The same things were measured in two ways. Each way mixes the same 11 hidden numbers, adds some noise and spreads widely along 6 directions of its own, which tell nothing about the thing.
Some things both ways: the first way, then the second way.
[-14 -14  13 -13  -5  -2  13   6  -7  -3   8  -6   8  -4  -6  -2  -5   2
  11   2  -9   7  -4  12  -9  -7   3  -9]
[ -6   7  15  -8   5 -21  -6   2 -14  -1 -10   2 -11  -4  -1   5  -7 -15
  -3]

[-13   6  -2   1  14   3  11  -1  -8  -3  15  -3   4  -5  -5  -5   8   3
   7 -11 -13   6   1  -4  -7 -10   9  -8]
[ -2   5  18  -7   5  -4 -10   8  -9   9   0   4 -10   2  -9  19   8 -14
   6]

[-11   2   3  -5   0   3  -3   6   0 -18   4  -2   6  -4  -6   2   9  -6
   5   1  -9   2 -12   7  -1  -4   5  -1]
[  7  -4  -3 -12   0  -8  13  -9  -5   8  15   6   1  -4   0 -11   5   3
   5]

[  2   9  -8   8   9  -6   5 -10  13   2  12   1  -7  -2  -1  -4  -5  -1
   8   9  -9   3   4  -7  -2 -12   5   3]
[  1  -4   1   6   1   3   0 -15   3  14   6  -6  35   3  20   3 -17   9
  -9]

[  8   9   2 -13   7 -13   5  -5  11 -21   5 -16   9  -3   3   1   9  -3
  -8  -8  -3 -16  -6   0  -2  15  -4   0]
[ -8 -10 -13  -5  -3   4  -4  12   4 -10  10  12 -11   9   6  11 -15  -6
   7]

[  8  -4   5  12  12  -7  -3 -12  17   9   1   6  -3  -7   1   0  -3  -5
   5   7   0  -2  -5  -4   0   2   8   0]
[ -2  -3   8   3  13   1  -2  -8  -6   4  -7 -12  12  -3   9   5   1  -6
   7]

[  4  13 -19  14  19   3   2  -3 -10  -1  12   8 -10   1 -14  -3  10   9
  -7  -3  -7   0   2  -5  -3  -3   4  -1]
[  8   6   0  -1   0   0  16   7  -5   3  17  12  -3  -9 -15   1  10  -3
  14]

[ 18  11  -7  14   6  -4  -6  -5   7  -6   5  -2   5   1  -1 -10   4   7
  -2 -12  -5  -5  20 -19  -4  26  -9   3]
[ -4   3  13  -1  16  -4  -1  -7 -19   0 -21  -6  -1   2   4 -10   0 -20
 -24]

[-12  -6   8   0   1   3   2   2  -8   6  -3  -2  10  -4  -3   3   1  -3
   7   3  -9   6  -6   8  -2  -9   4 -11]
[  5  -6   3  -4  -4  -7   3  -2  -4 -14  -5   8   7  -8  -8 -15   3  -3
  -8]

[-10  -2  15 -11  11   6   2  -1  10  -1  -5 -13   5   7  15   5   2  -4
   8  -8  -1  -3  -2   3   1  -8   8   1]
[ -7  11  -7  14   2 -11   0   4  -4   4   7  15 -15  10  12  -4 -25   4
 -19]

[-13  11 -15  -1  12   1  18  -1 -18  -9  28  -1  -1  -1 -11 -19   2  14
   4  -4 -17  10  28  -1  -7  -4   2  -3]
[ -8  10  -8 -19   9  12 -13   9  -7  20 -14 -16  -9  20  16  -2  -6   6
   0]

[  9  14 -12  12   1   3  -1  -7   5   4  -4   3 -12   7   6   4   8   3
 -13   0   0  -6  -6  -9   4  10  -6   5]
[ -6 -15  -2  -2   6  10 -17 -17  13   9  -7  -6  13  16  17   2   0   9
   8]

[-8  1  4  7 10  8 -6  4 -6  8 -6 -4  3  0 -2  3  3  0  0 -6 -2  0  1 -1
  1 -8  8 -5]
[  4   9   6  -7   6  15   2  -1 -12  13  -6 -10   4  -1  -4  10  10  -8
  12]

[-18  -7   7 -13  -9   4  -1  14 -11  -5  -8  -9  11   0  -1   0  -9   2
   0   3   0   2  -2  12   1  -8  -3  -6]
[ -3   9   7 -14   3  -8 -10  -2 -14  18  -9  -7 -19  10  15  16 -23   0
   6]

[-17   6 -14 -11   9 -13   9  -4   8 -18  17  -5   5 -12 -11 -13  -8  -1
   7   9 -17   9   5  -1  -5 -14   3  -4]
[ 15  12   3  -8   6  -9  -5 -11  -8  14   1  -4  10   9  20  -3 -31   0
 -26]

[-10  -6   6  -6  -7   7   3   9  -3   9  -8  -9  -3   4   3   1  -5  -1
  -6   7   5   2   3  13   7  -4   1  -2]
[ -3 -14  -9  11  -5   7  12  -5  12  10  -3   7  13   5   6   9   2   1
   7]

[ -6  -1   7  -2  10  -4  -3   1   4  -5   1  -8  12 -12  -4   0   5  -6
   4 -13   0  -5  -9  -3  -3  -5   8 -10]
[  3   3  10 -13   4   8  11 -12 -11  16   7  -6  14  -7  -4  12  10 -13
  11]

[-20  -4  -2  -7  -9   7   1  10  -6 -13  -6  -6  11   6   2  -5   5   4
   7  -7  -6   8   0   2  -3   5 -13  -7]
[  8   0   4  -5   7  -1  -7   1  -7  10  -8  -8 -22   7  -2   9   0  -7
  -6]

[ 0 -2  6  2 -3 -3  5 -1 -3  1  5 -4  8  3  1 -5 -3  4  9 -3 -6  0 10  1
 -6  2 -7 -5]
[-16 -11  22  15   4  -5 -12   5  -4 -11 -21   5  -2  -2  -2  17  -8 -13
  -4]

[  3   1   2  -5   2  -8  15 -11  18   2   8  -7   2   1   7  -6  -7  -1
  11   6  -4   2   5  -2   1  -2  -1  -3]
[  9   1  -6   7  -8  -9   2   6  -9  -6   5  10  -3   1   0   5 -17  -8
 -26]

[  0  11 -15   7  -2  -2   4  -4   0   8   1  -1   2  -7  -7  -5  -6   0
  -6  10  -3   5   2  -9   6  -5   0  -8]
[  5 -12 -10  -2 -16   2  10  -9  11  -4  -3  15  12   3   5  -9  -9   8
  -5]

[-21  -6   9 -10  -2   7   7  10 -13   2   2  -7   9  -7  -5   5   2  -2
   9  -4 -16  13  -7   6 -10 -19   7  -8]
[ 10  -2   7   2  -6 -21  12   9  -2  -5  14  10  10 -12 -11   5   7  -9
  -8]

[ -5   4   8  12  14   4  -2   3 -10  26  -2 -13   9 -11 -13  -4  -9   6
  -2  -1 -11   1   9  -6  -6  -5  13 -16]
[ -3  -3 -19  -6  -8  -4   9 -17  -8  -5 -10   5  -6   9  24 -21 -25   8
  -5]

[ -4   9  -9   3   2   4   2   1   3 -10   8   1   0  -5  -6  -2   9  -3
   5  -2 -10   8  -4  -9   0  -7   6   0]
[  3   3  -5  -5  -3 -19  -3  -1  -3  11   2   4 -19   9  11   5 -15   6
   1]

[-15   3   4   0  -8  23   6  15 -19  15   3  -4  -4   3  -9   6  -8   7
   8  10 -23  22  -6   2 -12 -26  11   1]
[ -1  12  -2 -17   1 -13 -10  -1 -14  14 -10 -10 -13  14  25  -1 -14   7
   4]

[-3  8 -5  0  4  8 -7  4 14 -7 -6 -3 -5  4  4  1 -1 -4 -3  7 -5  4 -3 -4
  8 -2  4  9]
[ -2   5   3   2  11   2  -8  -6   1  32   0 -12   1  20  29  29 -25   1
   7]

[-11   0   2  -8   3 -12  16  -5  -1  -5  17  -8   6 -11  -5  -9   1  -2
   7   0 -12   3   5   6  -7  -4   1 -11]
[  7  -6   8  -9  -2 -15 -10  -4  -6  -2  -1   4   9   2   1   2  -6 -12
 -19]

Other things, the second way, with their names:
z_869: [ -9  12  21 -19   9  -3 -11   2 -17   8  -3   1   2   0  -2   2  -5 -14
  -8]
z_719: [ -6  -5   1  -7 -10  -7   7   3   0 -15   3  18  -3 -10 -10 -17  -2   6
  -1]
z_957: [-15  -5  21   6   8 -15 -12 -13  -3   2  -8  10  -4   3   9   9 -25  -7
 -11]
z_788: [ -3 -12  -5  14   9  17   7   0   6  -9  -1   5   1  -2  -6 -13   6   3
  -5]
z_260: [  6   4 -14 -14   2  22  17  -6 -15  -4   3  -4   5   1   8 -30   7   4
   5]
z_738: [ -6  -5 -20   3  -5  12  19  11  -5 -10   1   6  -7   3  10  -2  -9  -2
  11]
z_908: [ -4   3   2   1   7   6   0 -15  -4   7 -11   2  18  10  15 -23  -7   1
 -20]
z_407: [  1   2 -13  -8   6  25  -1 -10  -8   0 -12 -12 -15   7   7 -16   5  14
  19]
z_639: [  8   8 -17 -13  -3  -4   2  11 -13  -6  -1   3 -26   7   5 -19  -6   4
  -5]
z_468: [ -2   5 -14   1  -2   8  14  14  -3  -1   2   3 -20  -3  -3   7  -2   4
  22]
z_819: [ -3 -14 -11  18  -9   1  17  15   6 -14 -14  16 -16   1  -8 -16  18   8
   3]
z_733: [ 15  -4   9  -4  -2  -6   7  -2  -1  -3  10   8  10  -8 -12   3  11  -8
   4]
z_183: [ -5  -5   9   3   5   1   4  -2  -7  -3 -13   1   4   1   3  -3  13  -7
   7]
z_812: [ 4 -2 -9  5  1 11 11  7  6  4 -4 -2 -5  2  0  7  5  2 13]
z_310: [ 12   8  14 -10  14 -14   1  10  -9  14   6  -6   9   0  -1   6  17 -17
  -2]
z_821: [ -2   1  -6   9   0  25  16  11   1  -7 -11   4  -8  -3 -10   5  12  -5
  18]
z_423: [  0 -12  -9  -2  -4   6  -9   7   6  -8 -11   5 -17  12   2   4  -2   5
  12]
z_149: [-10 -14   8  -3  -1   5   3  12  -3  -4  -4  12 -21  -2 -14  18   2 -16
   9]
z_636: [ -4   6  18   8   1   3   8  -9  -3   8   0  10  13 -10  -8  22  -8 -16
   0]
z_131: [ -4   1   2   3   4   3  18  17  -5  -1  -1   1 -10 -10  -9  15   8 -11
  18]
z_542: [  4  -6  15   5   9   0  -4  12 -10 -16 -22   1 -15  -3 -18  -1   7 -18
 -15]
z_843: [ -5   2  12  12   9  -2 -12  -5  -6  -1 -11   5 -16  11   9   3 -10  -2
  -4]
z_262: [-14  -7   0  -4  -1  -4  -3   5   4  -4   6   7  -1   1  12  -1 -11  12
  16]
z_205: [-16   0  12  -1   6  21  -3   8  -1 -20 -27   8  -2  -9 -20  -8   9  -8
  11]
z_724: [ -5  10  14   4   7  10  -5  -4 -12  15   0  -7  10   1   6  15  -3  -5
   0]
z_118: [  7 -12  -6  16  -6   5  22  11  -1 -10  -3   4   0 -10  -9  11   9  -5
   8]
z_393: [-2  2 -9 12 10  4 26  8 10  4  9  6  9  1  5 -7  9 -9 -2]
z_905: [  7   2  11  10   5 -18  26  -1  -9  10  16  14   7 -12  -7   2  12 -18
  -7]
z_323: [ 10  14  -3 -13   7  16 -11   6  -9   0   0  -7 -13  -1 -13 -14   1  10
   2]
z_56: [  6   0  -6  12   9   5   4  -4  -3 -11 -16  -1   3   0   0 -27   6   0
 -19]
z_215: [ -2   9  -3  -9   7   1  -8   9  -3   9  -4  -9  -6   6   9   7 -14   2
   3]
z_978: [ 12   1   1   5   4  10   8   6 -11   1   3  -8   6  -8  -7  14  13 -12
   6]
z_873: [  8  -3   4   3   0 -10  17   8  -3  -1   3   9  15  -7  -9  -8  13 -13
 -17]
z_252: [ -4 -13  22  -1  -2  -4 -19 -10  -8  -9 -30   7  -3   8  -3  -7   7  -3
 -10]
z_655: [ 10  -2  -5 -13   3 -17 -15  10  -9  -3  -3   0 -23  15   6  -1   0 -10
  -9]
z_188: [ -5  -8 -22   4  -4  10  20   5   7  -2   0   4 -15  -1   6 -12   2  20
  24]
z_110: [-16  -8   9  12  13   7  12   2   9  12   4   7  23  -4   0  13   8 -13
   9]
z_153: [ -5   1   4   0  -1  -4  -2 -18   0  13  -3   2  16   3   8 -11  -4   7
 -11]
z_329: [ -4   7  21   5   5   5  -9  -3  -9   8 -12  10  -6  12   1   3   3  -6
  -1]
z_103: [ -8  19   5  -4   7 -15 -12  -6 -23  -1 -20  -4 -32   6  14 -17 -20   6
  -7]
z_41: [ -2   5  -3  -9   7  -6  -3 -13  -6   6 -20  -7  -9  11  13 -13  -1  -8
 -15]
z_563: [ -1   4   4   1   4  12   8   2  -8   1 -17   4  -6  -1 -14  -4  22 -16
  -1]
z_218: [ 12  -9   8   3   1 -21  15   1  -6   4   8   3  -1 -10  -6   5  10  -7
   1]
z_340: [  1 -11  18  14  -2 -12   9  -1  -2  -1   2   9  14  -7  -3  19   4 -15
  -5]
z_620: [ -3   2  -9 -23  -1   6  -6 -10  -8  14   1 -10   4  10  24   2 -21  11
  16]
z_456: [ 11  -3   2 -12   5   1   6  -2 -10   5  23  -9  20 -10  -2   7   3 -11
   1]
z_494: [-12  -2   0   3   5   5  -4  -8   0   1   2  10   3   9  16  -7 -27   6
  -4]
z_584: [ -5  -9  -1   8 -11   3  15   1   7  -2   6  20   8  -3  -5   5   8  -3
   6]
z_363: [  4   4  -9 -14   5   8   5   2 -11  -1 -11 -14  13   0   8 -12   9  -7
   1]
z_133: [-9 -8  3  5  3 16  4 -7 10  8 -4 -2 18  0  5 10  1  4 12]
z_20: [ -7   1  -3   0  -6  -2  -2  -7   1 -13  -8   3  -4  -1  11 -16 -13  24
  14]
z_286: [ -8 -15  -8   5   6   7  11 -18  13  15   0  -5  29   2  18  -1  -3   5
   3]
z_116: [-15  -5   7   0   6 -14 -12 -12  -7  -5 -13  -4  -4   3  22   1 -29   4
   0]
z_76: [  6   0 -18 -10  -4   2   0   0 -10   9   8  -2 -11  13  19 -11 -10  12
   0]
z_402: [-11  14   7   6  15  -3  -5   0   2  -4 -16   1  -4  -1   5  -2 -18  -4
  -1]
z_966: [  7 -16   1  -1 -16  -2  12  -2   0  -7   3  12  28  -4  -3  -7   6  -8
 -22]
z_217: [ 12  -2  -9   3  -6 -16  22   4   7   7  13   5  15  -8   4  -5   1   9
   3]
z_926: [  4  11   1 -21   6  37  -7  16 -12  -4 -22 -19   5  -2 -10   6  11  -8
  22]
z_150: [  8  -4 -10  10  -9 -28  19   3   0   5  19  16  -5  -5   2   4  -9  -1
  -9]
z_132: [  2  12  13  -5   4  -6   3  14 -13  -1  17   1  -1 -19 -18  10  -5  -7
  -2]
z_284: [  2  -1   3  -1  12 -12 -15  -7 -10   3 -14  -8 -12  11  16   4 -22  -7
 -17]
z_860: [-11 -10  15  -1   5  15  -6  -3  11   0 -13  12  21   3 -12   8   7 -20
 -10]
z_429: [-16  -3   7  21   4 -14  -9   5   2  -5 -24   2   4   7  20   9 -16   0
  -7]
z_321: [  9   1 -18  -4  -3   8   6  -6  -6 -12   3  -3 -12  -1   3 -20  -5  15
   5]
z_194: [ -8  -1  13   0  10   7   4   6   7   8  -5   3  16  -5  -9  12  11 -11
  13]
z_612: [  4   6  -1  15   5 -10   6   2  -4   1   5  11 -11   1  -5  -7   3  -5
 -16]
z_391: [ 16   6 -17  -8  -3   2  13  -4   1   2   2   5   1   0  -7 -27  14   9
  -4]
z_711: [ 27   6  -4   0   2   2  10   3  -1   2  18  -6  10  -8 -10   2  18  -3
   1]
z_435: [-4  7  4 -3  3  2 -5 -7 -2 -5 -3  3  6 -4 -3 -8 -2  1  0]
z_427: [ 10   5 -16   1   8   4  12  -7   0  15  13 -12   9   2  16 -13  -6  15
  -4]
z_193: [ -3 -11 -16  17  -3   2  19   0   3   3   5   8  -1   5  13 -10   3  10
   1]
z_34: [ -5 -23  11  11   7   5 -10  -3  -3  -4   4   3  -9   3   0  22  -7 -11
   5]
z_283: [ -1  -1 -18  14   1   5  15 -10   2  -5  -7   4   1   0  11 -18 -21  12
  -9]
z_480: [-10  -3   5  13   8  10  -1  17   0   0  -6   5  -4  -3 -14  15  14 -12
  10]
z_526: [  7  -4 -18   4  -2 -21  17  -7   5   6  13   8   3   1  14 -17  -3  11
  -5]
z_259: [-14   8  20   7  12  22  -1   7   4  -1 -12  14   5  -3 -20  -5  15  -8
   2]
z_424: [ -4   3  -9   8 -11  -7   1   2  -4  -5 -12   4 -14   0   9  -5 -14  17
   4]
z_376: [-10  -7   2  20  -9 -25  -2  -5  -6 -12  -6  18 -19   3  12  -5 -27  10
 -16]
z_604: [ -2   6  -2   1   3   6  -5  17  -7   2  -7   0 -16   8   0   7  -5  -5
  -5]
z_290: [ -6   0   7   9   1  21  19  -6  -6  -1 -10   6  20 -10 -10  -8  17  -7
   6]
z_597: [ 15  -1  -4   2  -4 -22   1  -8 -13  16  14   3 -15   9  12  -1  -9   2
 -18]
z_453: [  7  -3  -7 -20   1  -2  -9  13  -3   2  12 -13   3   3   9  25 -19  -9
   5]
z_486: [ -3   6  -3  -1   8  10  -6  17  -6 -15  -9 -11  -3  -2   4  -1 -10   3
   7]
z_227: [ 12   1   4  11  -6 -14  19   4  -7  -4   4  10   1 -14  -8   9  -4  -7
  -2]
z_36: [ -3  -1 -15   1   3  10  19  16   1 -10  -7  -3  14  -3   4  -8  13  -5
   9]

Some of these things the first way, each followed by its name:
[  5   1  -8   5   0  -6   5  -6  -7   5   0   1   0   7   0  -8 -10  17
  -6   1   6  -6   7  -2  -1  13 -15  -7] | z_957
[ -4  -7   0  -6  -3 -14   5  -5  -3  -6   1   4  14 -10   3  -3  -6   0
   0   0   7  -4  -9   1   5  -1  -4  -8] | z_719
[-10  -9   7 -10   0  -7   4  -1  11 -13   7  -4   3   2   4  -4  -1  -4
  10   6  -7   1   2  13  -3   1  -4   1] | z_56
[ -8  -6   0  -2   8 -17  -1   0   1 -16   7  -2   8 -14  -5  -6   6  -4
  -4 -10   9 -12   3   5   2   5   0  -5] | z_188
[-2 -1  6  2 11 13 -3  9 -8  2 -8 -7  1  7  2  4  8  4 -8 -9  1 -4  8  7
  2  8  2  1] | z_110
[ -2   2  -7  -3   4 -10  10  -6   8 -15  18   1   3 -10  -4 -11   0  -4
   6   3  -7   6  12  -3   1   2   2   3] | z_873
[ 0  0 -4  9 -4  4 -2 -1 -4 11 -5  7 -3 -1  6 -2 -6  3 -6  2  4  5 10 -8
  6  4  0  3] | z_819
[ 6 12 -6  0  1 -3  4  0  3 -7  9 -6 -3 -2 -3  0  5  0 -5 -5 -1 -4 -2 -6
  0 -2  1  4] | z_584
[ -1   4  -5  -1  13 -18  12 -10   0 -11  23   4   1 -13  -8  -8  -3   2
   4   0  -8  -3  -5  -2  -6  -7   7  -2] | z_262
[  4  -8   0  12  10  -2  -2  -6  -3  26 -15   1  -2  -2   4  -2  -9   8
 -17  -2  16  -7  11  -5   6  14  -2  -7] | z_286
[ -5  -7   6  -9  10   3  -2   0   8   3 -13  -3   4  -5   9   3  -7  -1
  -7  -1   2   1  -4  -4   1   6  10   2] | z_393
[ -8  10  -8   6   9   8   2  -1  -8  15   0   0  -9   2   2  -1 -13   9
  -7   7  -8   4   1 -10   1 -12   9   3] | z_329
[  5  -7   7 -11  -9   2  -4   0  22 -10 -19  -1  -4  13  25  12   0  -8
  -4   3  17  -7 -17   3  10  11  -6  16] | z_612
[  4  -9   5  -5 -10  -5   2  -2  14   1  -9   1  -6   8  10   4  -9   0
  -2  14  10  -4  -8   9   3   5  -9   6] | z_978
[-20 -13  15  -4   4  -7   3   3  -1   8   2  -8  10 -11   3   0  -4  -8
  11  -6   1   1   2   9  -1 -22  10 -11] | z_424
[  6   6  -7  13  -2   5  -8  -5  12   9 -17   3  -4   4  15   3  -5   1
  -8  -1   8  -2  -3 -19   6  10  -4   4] | z_597
[  3  -5  -4   3   3   1   5 -10  11  10  -9  10  -1   0   9   2  -9  -2
   1  14   5   8  -6  -4  11  -3   5   1] | z_215
[ -2   1  -5   9   6   1  -6  -3   0  17 -17   1  -2   2   8   2 -14  10
 -11  -2   3  -4  -2 -14   1   6  -3  -1] | z_843
[  8   1  -5  14  14  -9   6 -15   9   5  15  10  -3  -7  -3  -9  -6   5
  13  -1  -4   3   1 -14  -5  -4   7  -1] | z_103
[ -7  -3  -3   6  14  -9   8 -10  -4  11  10   6   2 -10  -9  -6  -6  -1
   2  14  -6   5   7   9   4 -11   8 -11] | z_926
[  7  11 -13  15  15   6  15 -20   4  19  14  12 -13  10  -6 -10 -20  16
  14  30 -17  13  -1 -10   2 -11   9  -1] | z_494
[ -1   4   1   6  20  -3  -4   2   3  -9   7  -5   5 -12  -6  -5   8   0
  -1 -18  -3  -4   8 -10  -5   7  11  -1] | z_905
[ -4  11 -12   8  -1   5   3   0  -1 -11  13   7 -10   8 -12  -6  -2  11
  13  15 -19   9  -9  -1  -7  -7  -5   0] | z_407
[  3   0  -2  18  18  15  10  -5 -16  31  -2   7 -13  13   2  -2   2  16
  -3  -2   0   5  17   2   1   1   3  -5] | z_480
[-16   2   3   7  23  12  -5   5 -13  11  -3  -2   4 -15  -6   5   9  -3
  -5 -15 -16   9   5  -9  -6  -7  21  -4] | z_310
[ -8  -4   2   5   0   9   3  -1 -17  16 -12   0  13   5  -1  -7  -8  12
   2   3   1   5   6   0   6   9  -4 -16] | z_149
[-12   2 -10  -7  -1  -8   8   0   2 -17  14   2  -1  -9 -11  -1   4  -4
   3   9 -12   6 -14   7  -4  -9   1  -3] | z_733
[ -9  -2  -4   9  -2   4  -9  11 -14  -2  -8   2   9  -7  -7  -1   7   4
  -5 -12  -3   3   6  -5  -5   7  -7  -6] | z_218
[-2 -2  2 -3  1  2 -1  5 -1 -7 -2 -2  2  2 -2  3  5  1 -2 -2  3 -4 -4  7
  2 -1  0 -1] | z_468
[ 12  14 -16  22  10   0  -4 -14  10   3   3  11  -5   1  -6   0   4   4
   7   4 -11   3 -11 -21  -3   0  -2  -3] | z_321
[ -3   2  -4  11   7   7  -4   1  -8  16 -12   0   0   1   2   4   0   4
  -8  -6   4  -1   2  -6   4  -2   1  -7] | z_133
[ -4  -4   2  -9   7 -17   7  -1   7 -26  20  -2  10 -15  -8 -11   6  -5
   8  -8  -1  -3   4   4  -5   1   3  -4] | z_131
[  4  -2  -8  10   6  -2  -1  -1  -8  19 -13   2  -4   1   0  -1 -11  12
 -19   1  14  -8   9  -4   4   8  -6  -4] | z_821
[ -3  -6   8   3   2  -2  -4  -5  14   6 -11  -4   8   0   9   0  -5  -5
   7   2  -2   1   0  -2   1   9  -1  -5] | z_284
[ 10  12 -15  26  20  15   6 -16 -13  42 -11   8  -4   6   3  -6  -2  13
 -12   1   2   7  17 -17  12   9   5 -13] | z_860
[  7   8  -2   3   7 -10  -6  -7   8  -7   3  -1   3  -6  -2  -1 -11   3
  -3   8  -7  -9  -7  -9  -2   5   2   3] | z_260
[  5   4 -11   5 -10  -4   6 -11  16 -15   8  11   5   3   2 -13  -3  -1
  20  16 -11  14   3  -7   5  11 -12   2] | z_542
[  2 -10   5  -9   4  -5  -9   8  -2  -9 -17  -8   7   1   5  11   7  -1
 -21 -13  16 -18  -2  12   2  15 -10   0] | z_402
[ -7   6  -5   7 -12   3  -3   3 -11   5  -4  -1   3   2   3  -1  -4   5
  -4   2  -6   1   4  -4   0   0  -9  -2] | z_252
[  0   4  -6   5   6   4   8  -6  -8  20  -5   0  -4  -2   1   2  -4   8
 -12   2  -8   6   3  -8  -3  10   1  -3] | z_655
[  5   0  -1  -9  -5 -12   2  -2  24 -24   6   1  -4  -6   7   3   6 -13
  -2   3   5  -4 -13   2   4   6   0  12] | z_526
[  6  14  -6   4   6  -8  -4  -3   7 -10   4  -4   1  -4   3  -3   0   0
  -7  -5  -2 -11   4 -12   1   9  -1   6] | z_76
